The rows come from 4 hidden closed curves, with some noise, and rows from the same curve form a group. Each curve winds through 6 dimensions. The rows are also pushed far along 4 directions, which tell nothing about the answers.
In the rows, zero is written as 128.
Some rows, each with its group after it:
[107 163 116 115 143 117 140 133 107 106 140  87 139 145 148 115 126 160
  78 149 132 180] -> (3)
[134 117 151 110 121 102 116 119 155 111 129 115 132 133 149 131 144 121
 155 120 136 133] -> (2)
[122  93 123 120 125  92 119 123 116 139 119 136 130 170 148 125 111 110
 154  88 131  97] -> (1)
[110 146 128 149 169 144 155 152 103 101 125  56 140 144 108  92 154 183
  76 157 159 181] -> (2)
[169 106 140  92  70  88  74 109 195 121 146 177 142  95 149 149 109 102
 225 119 106 106] -> (1)
[ 84  94 138 114 158  76 143  86  82 119 110 100  67 182 159 102  88 135
 148 101 156 116] -> (1)
[153 113 112 151 102 178 113 148 138 144 130 171 150  99  80 144 118 136
 147 138 120  83] -> (1)
[124 121 119 131 144 123 143 140 108 138 119 134 119 130 114 113 129 135
 135 101 128 124] -> (3)
[116 112  95 186 136 157 129 186  98 144 100  99 108 129 126 153 165 183
  24 120  86 190] -> (0)
[128  95 105 133 122 132 129 140 109 115 116 101 122 149 122 121 128 171
 108 113 136 158] -> (2)
[144 111 154 105 116 115 116 107 163 124 130 144 110  96 125 132 137 106
 190 121 130 119] -> (2)
[112 105 150 158 147 125 131 111 122 142 112 117 104 153 137 134 137  96
 118 111 132 102] -> (2)
[148 133  96 168 121 208 140 171 112 161 121 170 160  97  58 138 142 138
 102 118 112  92] -> (0)
[156 129  95 199  88 169  92 151 137 149 135 156 136  87 113 166 132 135
  69 126  53 156] -> (2)
[126 131 124 130 138 121 113 134 133 167 135 152 149 127 138 147 129  71
 128 125 105 106] -> (3)
[142 177 134 115  99 112 109 158 126 103 155 154 170 122 132 120 122 151
 122 151 116 139] -> (0)
[168 116 105 157 112 178 129 142 156 135 128 133 161  98  80 124 145 136
 134 126 129 129] -> (0)
[ 69 145 128  81 168  48 134 105  77  91 141  56  92 172 184  89  92 174
 106 147 142 207] -> (3)
[116  92 137 107 144 152 130 118 128 151 117 128 111 129 114 148 138  96
 142 133 147  97] -> (2)
[145 154 141 131 114 138 142 129 127  98 133 143 143 116 100  99 130 160
 155 110 142 113] -> (2)
[163 132 142 128  97 108  87 108 176 120 158 146 165 113 136 127 118  86
 171 151 113 125] -> (2)
[124 163 134  90 125 148 143 143 105 123 142 165 172 135  98 115 115 128
 154 126 157  68] -> (0)
[107 137 131 103 138 133 132 100 118 133 138 128 123 133 136 136 109 101
 127 139 135 113] -> (0)
[ 66 113 154  92 153 105 141 105  75 132 110 116  72 185 173 149 115 109
  99 123 151  99] -> (0)
[133  87 105 140 122 125  95 154 131 176 123 157 149 136 132 159 128  88
 126 109  94 102] -> (3)
[118 167 146 115 138  97 121 136 115 120 148 138 144 132 138 111 118 119
 133 149 124 129] -> (0)
[135 154 110 145 141 123 143 155 108 113 131 110 142 118 108  89 134 178
 112 124 124 175] -> (3)
[ 97 141 110 148 168 119 133 148  98 136 129  79 124 143 143 121 135 143
  61 152 110 186] -> (3)
[135 106 129 105  98  96 115  85 143 108 127 120  87 130 172 140 114 120
 132 112 118 169] -> (1)
[170 105 119 151  96 196 105 140 164 189 131 206 174  98  83 174 137  42
 149 134 109  43] -> (3)
[159  83 126 147  90 173  90 126 170 173 129 183 158 118 111 184 134  48
 145 126 106  58] -> (2)
[114 124 122 106 149 118 122 120 112 137 141 120 123 122 119 117 110 117
 143 143 130 138] -> (2)
[110 183 141 103 157 170 194 109  99  85 130  90 121 133  99  86 133 171
 100 159 193 143] -> (3)
[139 109 119 145 106 107 101 119 153 161 121 157 109 115 168 169 136  81
 121  91  71 137] -> (3)
[170 169 127 127  96 134  93 131 165 125 174 175 195  87  97 114 102 104
 181 172 114 106] -> (1)
[104  93 124 131 142 129 148 137  82 137 101 123 121 190 131 125 124 134
 109  90 158  84] -> (0)
[111 127 134 143 131 114 116 132 130 128 124 110 116 133 158 149 143 133
  92 116  99 153] -> (2)
[182 115 103 183  95 113  73 145 191 141 149 121 180 101 140 138 142 105
 118 143  71 185] -> (0)
[113 106 167  38 127 107 151  85 128 104 119 154 101 143 123 113 104 125
 241 101 200  44] -> (1)
[116 121 134 142 146 134 161 110 126 137 101 107  94 147 151 138 153 109
  92  99 138 134] -> (3)
[111 146 149 103 140 118 139 155 108 113 127 123 140 150 133 120 144 145
 121 140 152 118] -> (0)
[109 125 124  99 124 129 119 134 120 120 133 132 131 129 128 139 108 157
 145 138 133 108] -> (1)
[153  92 110 162  97 150  94 150 158 139 123 139 131 100 114 157 129 145
 132 140  97 129] -> (1)
[137 148 138 115 129 108 139  95 124 111 143 131 117 122 121  92 106 115
 161 132 142 138] -> (1)
[157 190 134 125 132  58  93 154 162  96 182 121 195  88 123  66 114 155
 191 173 104 181] -> (1)
[137 146 114 114 126 124 135 139 125 106 140 114 170 136 116 101 125 159
 137 120 144 140] -> (0)
[132 118 161  90 133  89 120  88 155 118 138 132 104 116 139 113 114  97
 204 138 147 114] -> (1)
[ 66 119 120 123 161 147 157 123  75 111 102  56  65 156 150 141 140 192
  35 130 139 187] -> (2)
[126 135 134  86 106 137 121  93 136 127 144 156 136 129 135 144 100  94
 155 134 140  90] -> (0)
[ 95 120 117 103 155 132 149 139  86 135 115 117 103 138 120 126 127 154
 117 115 141 132] -> (3)
[112 103 104 140 129 154 119 166 113 139 118 115 148 148 119 152 130 162
  93 134 128 113] -> (1)
[151 119 127 127 129 115 125 146 151 121 126 116 134 108 117 114 151 143
 150 130 130 161] -> (3)

New rows, each followed by its group:
[136 131 141  88 131 144 152 118 137 115 129 132 129 115 105 116 141 125
 163 129 165 117] -> (1)
[132 114 122 134 111 125 105 118 139 117 136 109 143 148 147 140 122 125
 102 144 125 148] -> (2)
[ 91  94 147 107 137 127 163  97  85 113  94 121  75 179 140 130 119 145
 133  69 170  80] -> (2)
[117 124 111 116 119 161 119 153 120 132 128 139 142 118 107 149 120 163
 122 142 124 103] -> (1)
[154 118 143 110  87 108 121  75 163 125 128 168 104 119 158 144 114  79
 172  98 122 106] -> (3)
[150 110  90 174 120 159 113 170 118 148 124 133 143 110  91 130 135 154
  95 137  99 154] -> (3)
[167 151 108 149 113 159 117 124 157 134 155 149 176  85  85 112 117 112
 150 142 112 128] -> (0)
[119 124 134  89 122 114 139 109 124 113 125 131 107 130 136 123 118 143
 158 101 142 124] -> (0)
[ 93 129 153  83 140  55 108  78 121 119 141 116  88 145 187 128  97  95
 160 119 117 141] -> (2)
[124 167 122 105 157 152 169 156  81 103 142 123 165 130  59  61 115 184
 154 147 184 114] -> (3)
[102 108 118 128 125 132  97 125 125 151 132 134 119 131 144 167 104 115
 114 150 103 108] -> (1)
[112 146 149  83 156 128 151 104 105 138 141 158 144 142 101 100 101  84
 193 129 175  49] -> (1)
[157 166 134  99 110  97 109 102 174  97 166 126 151  81 131 103 115 128
 181 152 115 174] -> (0)
[129 132 142 122 127 210 147 132 116 158 126 188 167 130  67 148 131  79
 146 125 163   4] -> (2)
[142 123 133 116 104 105  98 112 153 110 147 121 159 143 148 129 118 115
 141 142 131 137] -> (2)
[111  97 129 113 156  94 132 133 113 128 114  95 102 145 137 112 132 141
 142 121 142 152] -> (3)
[132 110 127  97 125 164 138 127 117 144 124 167 120 110  83 133 120 118
 170 126 150  75] -> (3)
[131  97 114 147 102 180 143 105 124 158  99 160  90 134 132 178 133  95
  90  89 117  90] -> (3)
[111 128 118 137 113  82  89 116 138 106 136  79  97 128 195 153 128 156
  66 137  74 229] -> (2)
[103 123 179  94 121  72 111  63 147 117 131 136  88 149 191 146 110  72
 170 105 126  96] -> (2)
[137 149 135 120 123 139 146 112 147 113 126 120 110 105 136 132 147 131
 117 129 129 158] -> (3)
[144 123 132 124 105 125 133  97 146 109 123 129  95 115 141 129 125 130
 136 120 129 152] -> (3)
[132 109 135 130 132 142 123 121 143 139 124 126 109 107 115 138 135 116
 142 144 129 125] -> (1)
[114 161 125  75 139 147 158 110 109 104 146 119 167 146 107 100 107 142
 149 133 183  98] -> (0)
[133 118 161 139 115  82 110 100 162 105 122 109  95 125 172 134 144 124
 143 107 110 158] -> (2)
[140 146 138 112 134 127 136 127 146 116 135 125 119  89 115 115 144 137
 152 142 131 157] -> (3)
[ 83 140 165  72 185  45 145 106 104  95 136  81 108 159 151  68 104 151
 198 137 175 129] -> (1)
[122 126 129 137 138  95 126 146 118 118 120 108 114 135 144 114 139 157
 117 112 118 168] -> (0)
[162 185 125  96 128 135 126 158 134 109 177 156 226  98  60  67 114 139
 198 162 155 109] -> (2)
[130 128 154  92 118  81 115  69 156 124 140 144  93 117 167 131 104  72
 180 128 125 125] -> (3)
[143 106 137  90 104 134 111 109 158 136 135 157 144 129 131 153 122  82
 170 136 144  87] -> (3)
[131 106 135 139 137  91 104 118 152 138 129 110 100 112 152 132 132 106
 142 136 101 166] -> (1)
[134  73 154  92  96  78  84  72 164 140 132 155 121 165 182 161 101  40
 190 108 130  74] -> (2)
[137 139 128 125 125 164 146 115 121 124 134 139 121 106  92 116 121 131
 137 143 145 119] -> (1)
[147 114 131 166 105 172 134 140 138 118 110 130 130 126 106 140 154 153
 104 110 132 117] -> (2)
[133 101  98 143 129 163 118 158 109 163 125 146 156 133  91 137 128 118
 117 120 120 104] -> (2)
[158 148 127 129  94 150 119 110 161 128 144 155 152 111 132 148 126  93
 123 141 118 122] -> (3)
[107 169 115 127 143 145 142 125 104 131 138 118 125 121 134 134 123 132
  74 145 113 154] -> (3)
[108 123 149 107 131 108 122 105 124 125 126 128  81 127 157 144 124 113
 126 136 122 138] -> (0)
[129 182 153 126 120  59 105  88 139  78 168 102 137 134 171  88  92 133
 140 154 115 180] -> (2)
[146 141 117 152 115 131 106 121 141 146 147 149 143 110 128 136 114  90
 118 151  95 136] -> (3)
[154 152 130 152 112 188 143 146 126 126 130 171 151  92  64 121 138 146
 140 118 129  87] -> (2)
[107 141 137 100 169 205 209 144  87 136  95 139 121 130  63 114 162 149
 130  99 197  61] -> (3)
[119 150 111 121 144 157 166 129  83 123 128 120 140 152 104 102 125 139
  91 118 157 130] -> (1)
[128 165 115 138 146 119 145 151 113 101 139  87 164 144 126  89 137 172
  91 144 140 180] -> (3)
[178 163 127 149  90 106  78 130 183 101 176 126 188  92 129 112 122 122
 140 177  94 183] -> (2)
[135 147 147  77 117 119 120 113 152 114 149 141 168 130 132 125 121 102
 175 148 157  98] -> (0)
[ 83  53 130  99 116  70 115  74 107 136  91 116  28 178 216 175 105 112
 118  61 110 135] -> (0)
[ 65 105 110 149 174  96 134 116  76 152 105  68  70 182 190 150 123 123
  33 116 104 180] -> (3)
[132  99 118 158 123 111  93 120 135 161 128 143 102 109 139 149 122  92
 129 115  76 143] -> (2)
[199 136  87 177  55 135  76 139 181 127 153 155 154  72 134 152 132 126
  93 133  44 215] -> (1)
[137 107 142 110 116 141 134 104 158 143 113 150  97 110 138 160 146  86
 147 107 128 107] -> (3)
[117 115 138  57 148 162 165 118 103 120 125 142 128 128  68 103 119 133
 195 129 202  68] -> (2)
[ 92 110 128 117 154 147 163 122  74 144 103 136  90 153 113 127 121 133
 122  91 152  82] -> (0)
